There are 8 hidden switches. A switch that is on adds its own fixed numbers to the row, and there is some noise. The rows also spread widely along 12 directions, which tell nothing about the answers.
Some rows, each with its switches (1 for on, 0 for off) after it:
-179 202 -96 227 -37 16 -122 48 110 -137 -227 -214 84 68 -241 190 -12
 131 310 -61 -152 240 15 209 -86 -196 110 -236 -91 251 -113 -126 -111
 -20 78 -92 24 -7 => 1 1 0 0 1 0 0 1
-111 139 -109 -215 -290 -32 36 51 29 66 54 335 89 -36 97 175 -285 -66 56
 -225 -213 -133 -135 -32 112 -72 156 137 29 138 -330 243 0 -201 -71 -30
 -117 112 => 0 1 0 0 0 0 1 0
-252 166 280 288 -122 -222 83 18 -10 -151 -100 -247 123 76 -76 -315 370
 188 262 -98 31 347 161 170 -63 63 -144 -115 -72 183 41 -151 -165 156
 127 226 -31 110 => 0 0 1 1 0 0 1 0
243 250 197 72 -167 -17 170 -142 -53 -102 -274 90 -94 -93 69 -182 317
 -37 81 17 -68 220 4 123 -211 112 -38 -132 -130 -111 -125 -47 -344 -34
 372 47 -223 25 => 0 0 1 1 0 0 1 0
-39 89 494 -128 -230 58 137 -27 -140 -176 -172 -149 238 -45 -96 78 66
 127 76 57 17 106 201 141 129 48 32 8 -28 29 159 18 138 116 152 -36 -8
 151 => 1 0 1 1 0 1 1 1
7 -123 -127 -10 139 -110 124 83 -91 93 139 386 166 -193 167 409 -290
 -182 -373 17 -254 -258 154 -64 200 -39 187 -71 -43 -3 -135 51 4 104
 -226 61 72 -51 => 1 0 1 0 0 1 0 1
295 -79 425 -85 -2 -32 101 -255 -222 -235 -103 118 -30 -307 99 228 245
 -41 233 -25 -78 -8 349 193 323 -59 -63 180 63 -140 347 -100 -398 -159
 -52 233 53 67 => 0 1 0 1 1 1 1 0
222 139 -185 534 -47 -27 414 48 310 124 -595 -171 -110 191 -42 -371 196
 450 -82 224 -606 76 136 -115 -46 -145 175 -675 -61 366 100 -133 -62 85
 147 -336 -144 134 => 1 1 1 1 0 1 1 0
-68 168 542 -361 -273 320 239 -151 -76 -52 -3 -47 97 -68 14 26 -269 50
 64 -175 118 132 34 28 8 58 86 270 88 -54 26 -64 274 70 128 -238 -55 240 => 1 1 0 1 0 0 1 0
-389 93 -169 127 -86 -261 -6 248 -83 -7 71 121 285 35 97 162 -55 -83
 -116 26 -147 29 -78 93 -32 79 31 -261 -87 207 -426 424 125 167 118 191
 -106 -63 => 1 0 0 0 0 0 0 1
-225 144 -62 -198 -195 -67 -50 61 -30 18 146 -19 159 -55 -181 -103 -138
 63 278 -379 348 215 -138 95 131 -132 22 250 -72 6 189 -343 105 -211
 -276 45 100 186 => 0 0 0 1 0 1 0 0
42 80 121 -203 -323 22 257 42 96 71 -249 304 -107 -370 35 151 -152 -69
 94 -127 -144 12 202 27 230 -224 460 324 -118 -16 -98 -186 -405 -436 -33
 -152 -373 219 => 0 0 1 1 1 1 1 1
185 -48 321 76 -158 299 248 -49 144 -118 -409 -105 -124 75 -41 -155 171
 385 -109 105 -192 -54 140 -21 60 -120 40 -165 -114 13 440 -43 34 14 249
 -235 -122 167 => 1 0 1 1 1 0 0 0
-96 86 100 -48 -114 135 -274 91 110 -379 -351 -429 117 -29 -268 506 279
 246 595 260 -281 -7 91 84 143 -210 68 -164 -61 196 -56 191 -300 44 156
 -125 -5 15 => 1 1 0 1 1 0 1 0
-343 -41 158 163 89 47 78 47 86 125 193 62 192 43 64 46 -259 49 -269
 -125 20 -15 -15 -108 -153 175 93 -6 2 -24 -268 -88 243 332 -59 -85 37
 102 => 0 0 0 0 0 0 1 0
270 65 63 -387 -76 -151 162 -37 -448 -201 -192 78 59 -401 154 379 150
 -206 86 271 -112 225 119 177 304 -93 -120 16 108 -246 -11 276 -311 -308
 111 113 -65 -57 => 0 1 0 1 1 0 0 0
114 -87 -155 239 77 180 -187 42 213 -207 -172 205 91 55 -42 447 204 174
 -56 173 -330 -343 -14 -29 -12 -124 103 -477 -247 33 -29 115 -256 192
 107 -23 54 -154 => 1 1 1 1 1 1 0 0
147 126 474 -70 -204 227 364 -253 11 -51 -244 96 -120 -286 162 185 -187
 -93 104 -18 -379 58 440 138 200 -84 274 238 103 100 -87 -20 -264 -90
 122 -228 -213 255 => 1 1 0 1 1 0 1 1
3 91 124 80 137 -172 139 -163 75 -46 202 227 -117 -124 196 -13 372 -120
 124 86 -215 -334 231 -75 197 121 -73 60 -101 214 -67 188 -234 86 -180
 355 -88 -52 => 0 0 0 0 0 0 0 0
-36 151 553 -537 -419 250 3 -155 -191 -220 66 185 29 -195 150 266 -15
 -215 331 -320 113 46 110 210 131 -35 81 540 -23 -67 -71 131 -245 -121
 280 89 -189 136 => 1 1 1 1 0 0 0 0
-58 -119 239 109 -93 -279 453 -25 -292 27 19 320 178 -133 425 38 -200
 -101 -339 -114 -414 105 359 102 270 67 -1 -39 212 92 -110 239 -77 144
 52 247 -11 131 => 1 1 1 1 0 0 1 0
-73 0 -26 119 -72 -10 77 -162 -66 123 237 323 240 -48 10 88 -447 -37
 -206 -210 -135 -9 244 108 231 -96 89 44 22 117 32 -224 98 113 -400 -95
 237 195 => 0 0 1 1 0 1 0 1
342 167 294 -127 -105 210 339 -172 179 -149 -287 71 -133 -117 51 30 208
 163 47 407 -425 -272 164 -110 243 -16 88 -131 -72 160 114 294 -23 -16
 41 -145 -181 123 => 1 0 0 1 1 0 1 0
105 -19 -286 71 -37 88 106 128 424 123 -122 505 -170 -63 -118 -32 -222
 191 -76 -604 120 -126 -298 -72 -209 -278 415 -65 -305 -199 171 -662
 -213 -265 -200 57 -90 60 => 1 1 1 1 1 1 1 0

New rows, each followed by its switches (1 for on, 0 for off):
389 0 -57 -78 -69 78 11 -137 -279 -206 -208 201 250 -34 -105 312 -377 87
 -169 -145 -196 251 -57 249 54 -213 -122 -254 80 -205 275 -117 34 -64
 -20 -80 386 81 => 1 1 1 1 1 0 1 0
28 -135 -125 -262 -210 -263 -75 406 -198 -150 -273 142 93 -70 150 363
 377 131 -15 181 -241 -305 -179 -51 222 -51 -107 -236 -17 -80 -18 784
 -83 -286 296 285 -259 -116 => 0 1 0 0 0 0 1 0
286 26 157 -68 -57 53 19 -238 39 -108 20 450 -139 -89 102 137 -93 -120
 90 -460 -187 -192 81 124 -5 -89 65 197 -41 -29 81 -172 -349 -85 -26 267
 65 59 => 1 1 1 0 0 0 1 0
-401 -95 -99 79 -314 31 -176 376 -29 -65 -258 -256 311 131 -179 309 -347
 291 53 -83 -248 151 -45 109 90 -212 149 -156 56 174 -139 220 139 24 137
 -298 3 236 => 1 0 0 1 0 0 1 1
-417 -70 -166 67 -105 -162 -302 452 95 -190 -351 -593 266 83 -410 349
 182 461 473 88 -102 134 -55 17 242 -330 100 -206 -14 225 111 25 -29
 -156 -94 -118 72 61 => 0 1 0 0 1 1 1 0
0 -67 235 74 236 35 350 -29 6 73 -161 -46 -121 -266 138 38 -108 -34 -181
 -129 119 192 119 -40 -86 18 265 65 15 -217 39 -469 -98 18 94 -57 -112
 -2 => 1 1 0 0 1 1 0 0
-68 -28 309 -258 -303 7 201 89 -13 -50 -85 25 72 -34 102 -22 356 249 53
 205 -104 -314 160 -100 458 -11 -17 67 -79 129 293 371 105 -84 36 16
 -227 128 => 0 0 1 1 0 1 0 0
-224 -164 -24 40 -20 -104 77 232 -327 46 -93 -66 277 -99 114 227 -265 7
 -310 -80 -5 419 67 101 -8 -25 2 -121 154 -233 -174 -71 -41 110 166 -160
 74 40 => 0 1 1 1 0 0 0 0
25 -285 62 57 184 -1 -38 28 55 -28 98 114 93 -17 -20 263 -197 123 -102
 -172 -141 -356 71 -112 198 -66 76 15 8 -27 295 -99 77 159 -315 128 254
 62 => 1 0 0 0 0 1 1 0
95 47 131 30 0 -1 90 -68 -184 -126 -113 -47 37 -80 100 80 94 -55 -48 87
 -81 149 61 93 -30 62 -92 -131 15 -109 -16 81 -94 134 238 41 -16 4 => 1 0 0 1 0 0 0 0
-24 -17 -42 151 -100 -38 -23 52 -17 -131 -87 27 232 104 -49 181 -100 142
 -38 17 -352 2 72 60 105 -85 -27 -258 6 170 -62 151 -28 185 -11 -21 167
 105 => 1 0 1 1 0 0 1 0
328 0 228 0 81 48 -197 -68 -73 -282 -301 -105 -23 -114 -74 395 502 12
 235 230 -169 -152 97 49 -47 0 -52 -189 -121 -133 45 50 -435 38 290 101
 -19 -175 => 0 1 1 0 0 1 1 0
138 118 217 -31 -126 94 5 -217 -99 -187 -92 157 53 -9 49 70 186 -7 72
 -38 -29 -28 -9 151 40 12 -73 -46 -66 -7 100 161 -14 -79 189 81 -9 -50 => 0 1 0 0 1 1 0 0
372 107 131 77 153 99 29 -172 80 -208 -124 43 -31 123 -2 -45 537 139 -72
 334 -104 -364 -128 -78 -71 187 -196 -435 -228 -7 278 258 171 222 211
 160 3 -218 => 1 0 0 0 0 1 0 0
324 15 -85 -63 -12 84 182 23 9 102 -304 101 -112 -139 -27 -8 -22 112
 -143 -94 115 67 -182 -71 -149 -32 131 -154 -82 -331 152 -315 -67 -188
 122 -159 -115 33 => 0 1 0 1 0 1 1 0
-124 -13 85 -102 102 239 -219 -131 349 -25 327 225 -163 -160 3 427 9
 -119 278 -108 -135 -556 167 -179 128 -42 214 374 -138 123 -193 -88 -340
 112 -312 -5 -21 28 => 0 0 0 0 0 0 0 0
169 196 234 -389 -139 245 -55 -237 -226 -156 -5 51 17 -311 29 395 -255
 -341 181 -88 46 243 40 163 -71 4 94 331 32 -222 -278 -58 -278 -40 158
 -185 8 66 => 1 0 0 1 0 0 0 0
387 138 61 116 44 -44 317 -278 -99 37 -132 312 -139 -143 220 -85 -233
 -242 -178 -166 -328 129 61 93 -124 68 71 -58 67 -34 -170 -77 -194 -4 87
 53 4 69 => 1 0 0 0 0 0 1 0
-471 -185 51 360 112 -193 1 325 12 -65 -91 -487 328 240 -267 -170 -50
 561 -56 -110 108 268 -45 32 61 -65 -118 -296 66 77 380 -228 422 161
 -189 46 291 143 => 0 0 0 0 1 0 1 0
22 -5 146 91 -123 -191 161 -11 -28 -101 -178 26 -92 -67 74 -198 371 177
 150 -62 -82 -68 138 98 279 -90 -30 38 -50 137 373 50 -138 -269 -10 257
 -136 35 => 0 0 0 0 1 1 0 0
409 173 559 -209 22 433 130 -475 250 -272 78 341 -110 -168 -3 223 182
 -81 128 139 -137 -402 225 -29 45 71 59 137 -234 -48 117 -72 -195 194
 -59 22 46 36 => 1 0 1 1 1 0 1 0
-248 35 347 -163 -281 -27 76 310 -253 -194 -324 -396 308 64 -86 56 147
 286 48 -5 173 392 -114 123 -65 27 -97 -158 -1 -138 56 171 208 57 499
 -31 -90 58 => 1 1 1 1 0 0 1 0
-87 -102 222 -109 -159 31 333 88 -186 -8 -99 126 320 -13 113 41 -365 182
 -377 -130 44 191 -111 77 79 12 78 -104 81 -172 133 59 424 26 111 -86 37
 156 => 1 1 0 1 1 1 1 0
-99 -87 144 -28 159 -131 290 168 11 0 -24 123 18 -287 30 45 -74 14 -198
 -214 249 183 -4 -58 -86 -6 190 67 -95 -313 52 -472 -169 15 -59 195 -52
 23 => 1 0 1 1 1 0 1 0
-27 244 175 100 -161 36 103 -66 64 -9 -241 -143 34 -96 -112 50 117 55
 232 27 -96 215 230 114 -34 -65 193 -84 -84 122 -126 -282 -248 -14 110
 -225 -129 92 => 0 1 1 1 0 1 1 1
159 38 -82 6 9 -90 21 15 -76 -219 -129 157 111 -31 -61 142 74 114 44 -82
 -26 88 -146 149 -27 -91 -96 -298 -69 -112 150 11 -66 -51 40 229 122 -47 => 1 1 0 1 1 0 1 0
-33 212 0 -69 108 8 -325 -139 -70 -212 147 -39 305 -204 -237 693 65 -215
 446 195 -27 -16 118 142 40 -7 -12 -117 -96 57 -354 -59 -246 198 -204 3
 205 -104 => 0 1 0 1 0 1 1 1
-12 -103 85 581 -297 68 -172 -188 -97 -136 -164 271 80 424 189 -260 122
 247 -116 -453 -267 42 40 382 -183 24 -263 -343 13 100 202 230 -102 154
 468 126 34 61 => 0 1 0 1 0 0 0 0
-34 167 -40 -90 -19 -199 239 116 -150 60 22 -13 219 72 -65 -261 -12 171
 -204 -10 196 216 -306 -38 -52 127 -192 -256 -24 -118 128 33 501 -44 -93
 112 107 29 => 0 0 0 0 0 0 1 0
-189 255 -36 32 -299 60 340 134 126 192 -215 4 226 -16 -65 -53 -428 90
 -194 8 -193 282 -39 -30 -59 -29 384 -188 -71 183 -375 -58 255 49 84
 -459 -185 252 => 1 0 1 1 0 1 1 1
197 101 418 55 -71 207 22 -367 -111 -158 -57 -65 142 52 -6 148 -177 -13
 108 -87 -273 36 221 166 57 44 -29 -4 127 170 58 6 87 216 54 -131 239
 130 => 1 1 0 0 0 1 1 0
-193 -76 314 581 -209 13 -136 16 69 -223 -412 -78 -6 148 63 -27 422 180
 226 -255 -168 17 157 303 -278 46 78 -278 -143 133 -79 47 -444 189 706
 187 -298 -6 => 1 1 0 1 0 1 1 1
112 143 223 -253 -103 122 -221 -66 -264 -363 -142 -110 127 -100 -19 429
 266 -139 285 89 100 117 -83 221 -84 50 -154 -56 -58 -185 -102 255 -207
 66 435 81 -6 -143 => 1 1 0 1 0 0 0 0
145 135 8 20 270 159 144 -163 350 44 161 224 -231 -174 -30 80 50 -86 35
 -79 0 -222 105 -183 -121 -4 203 30 -247 -10 -46 -497 -305 211 -256 23
 -13 -4 => 1 0 1 1 0 0 0 0
-42 -211 303 313 -297 -273 108 -18 -394 -196 -223 136 274 79 347 -4 100
 87 -108 -203 -340 90 219 316 194 71 -205 -200 171 94 110 502 -92 99 438
 359 -22 74 => 1 1 0 1 0 1 1 0
-81 3 327 236 -223 -20 41 -135 -222 -222 -187 31 290 79 119 214 -283 -3
 3 -167 -518 299 295 353 74 -84 1 -55 199 239 -202 229 -170 162 277 -10
 163 155 => 1 1 1 0 1 0 1 0
447 129 296 -442 -14 98 216 -178 -167 -196 -138 -1 35 -311 41 331 149
 -87 77 468 -185 -193 147 -105 322 74 -27 21 0 -86 113 271 30 -19 -4 -54
 -14 14 => 1 0 0 1 0 1 1 0
-25 171 100 28 -26 165 274 -37 20 92 -120 -1 156 -143 98 148 -290 -116
 -217 196 -159 174 -44 -99 -188 176 300 -146 -25 -28 -535 -12 79 279 204
 -390 -143 73 => 1 0 0 1 0 1 1 0
-320 14 -21 133 217 -144 -124 181 73 -50 51 -344 194 -19 -379 184 77 211
 251 -99 241 210 138 43 -23 -144 -21 -159 -118 -6 163 -614 -41 174 -351
 91 257 30 => 0 1 1 1 0 0 1 1
-79 33 101 -58 -157 107 125 94 -70 81 -217 -234 211 -14 -19 153 -305 107
 -151 168 -247 123 0 -97 83 23 159 -65 123 61 -218 186 271 49 87 -480
 -39 181 => 0 0 0 0 0 1 1 0
276 -51 22 103 -342 172 -52 -45 211 -97 -461 45 -348 -3 47 39 318 234
 290 -19 -589 -289 303 41 261 -295 136 24 -73 222 218 140 -623 -264 198
 -192 -289 199 => 0 0 1 1 0 0 0 0
295 -60 52 69 309 -20 211 -41 64 21 -33 308 -104 -106 134 130 42 -48
 -351 -47 -101 -224 -28 -126 -204 84 58 -246 -112 -247 15 -178 -114 181
 18 199 49 -153 => 1 1 1 0 0 0 1 0
-76 93 -29 286 50 -322 285 86 -80 -29 -193 -174 164 8 27 -151 142 147 27
 67 -165 288 91 60 47 38 -39 -399 60 161 1 -52 12 139 34 128 11 25 => 1 1 0 1 0 1 1 0
-29 162 360 -58 -306 98 125 -74 48 -179 -268 -116 -158 37 55 -167 404
 159 316 -120 -2 36 100 101 16 -13 -25 61 -49 120 156 107 -170 -68 382
 88 -293 98 => 1 1 0 1 0 0 0 0
350 125 277 258 106 -32 195 -292 -105 -175 -286 -10 1 -142 63 17 96 -85
 -23 127 -284 203 165 168 -44 74 19 -213 38 16 -35 -66 -229 91 181 73 50
 -38 => 1 0 0 0 1 1 1 0
-153 363 -60 -24 -164 36 4 -5 -178 51 -79 76 246 -88 42 249 -197 -293
 -75 38 38 351 -176 170 -325 137 155 -159 -80 -41 -743 154 38 56 390
 -275 -197 -99 => 0 1 0 0 0 1 0 1
-152 -107 -276 304 -57 120 -393 30 108 -71 -56 -106 157 127 -218 423
 -135 197 171 -3 -367 -165 144 105 165 -240 14 -229 -30 234 -18 38 -165
 138 -172 -261 198 116 => 0 0 0 1 0 0 0 1
231 261 77 -118 -112 78 294 -154 -115 -87 -110 220 45 -86 37 -150 -79
 -60 -190 -18 139 303 -240 139 -196 87 -31 -174 -106 -215 -3 -17 151 -56
 203 -9 -46 -11 => 1 0 0 1 1 0 0 0
3 -147 -211 57 223 6 -73 149 117 50 -35 -30 86 -171 -171 390 -204 102 0
 -70 -50 -24 64 -121 56 -205 212 -95 -41 -152 46 -549 -218 68 -370 -192
 205 37 => 0 1 1 1 0 1 1 0
103 27 457 28 -173 174 294 -184 -15 7 -222 -44 -6 -176 60 65 -173 8 -21
 -11 -291 46 447 88 161 -42 271 167 64 97 60 -178 -146 88 101 -266 -86
 287 => 1 0 1 1 0 1 1 1
-230 -167 495 -143 -256 56 -116 141 -174 -211 -60 -155 323 25 20 237 74
 164 29 -16 -69 -87 123 84 194 58 -20 176 46 14 62 331 119 126 246 -25
 -7 121 => 0 0 1 0 0 1 1 0
145 62 4 -233 -161 -297 350 53 -244 92 -194 238 -195 -404 340 4 136 -269
 2 -8 -133 54 115 -15 259 -7 165 257 45 -91 -123 184 -386 -450 111 175
 -414 21 => 0 0 0 0 0 1 0 0
28 92 67 16 66 -96 155 -17 197 -57 47 152 -146 -89 2 -109 250 72 158
 -116 55 -194 -29 -92 0 38 39 -6 -168 20 151 -163 -157 25 -146 333 -90
 11 => 1 0 0 1 0 0 1 0
132 280 480 -185 -246 -112 294 -158 -271 -207 -144 78 -71 -128 258 -344
 713 -103 40 154 256 158 -50 151 -112 353 -278 -28 -142 -199 25 372 -99
 -74 598 384 -433 -116 => 0 0 0 1 0 0 0 0
-435 -501 307 111 -33 -153 166 343 4 1 -5 -10 165 10 217 134 55 343 -139
 -177 -170 -405 289 -139 444 -61 110 66 96 95 341 172 127 182 -81 248
 -88 156 => 1 1 0 1 0 1 1 0
542 344 281 -287 46 201 144 -450 -6 -38 -30 257 -252 -421 -73 81 140
 -319 232 -28 251 -12 72 61 -144 77 122 263 -221 -309 28 -489 -349 -185
 -65 32 -104 5 => 0 0 0 1 0 1 1 1
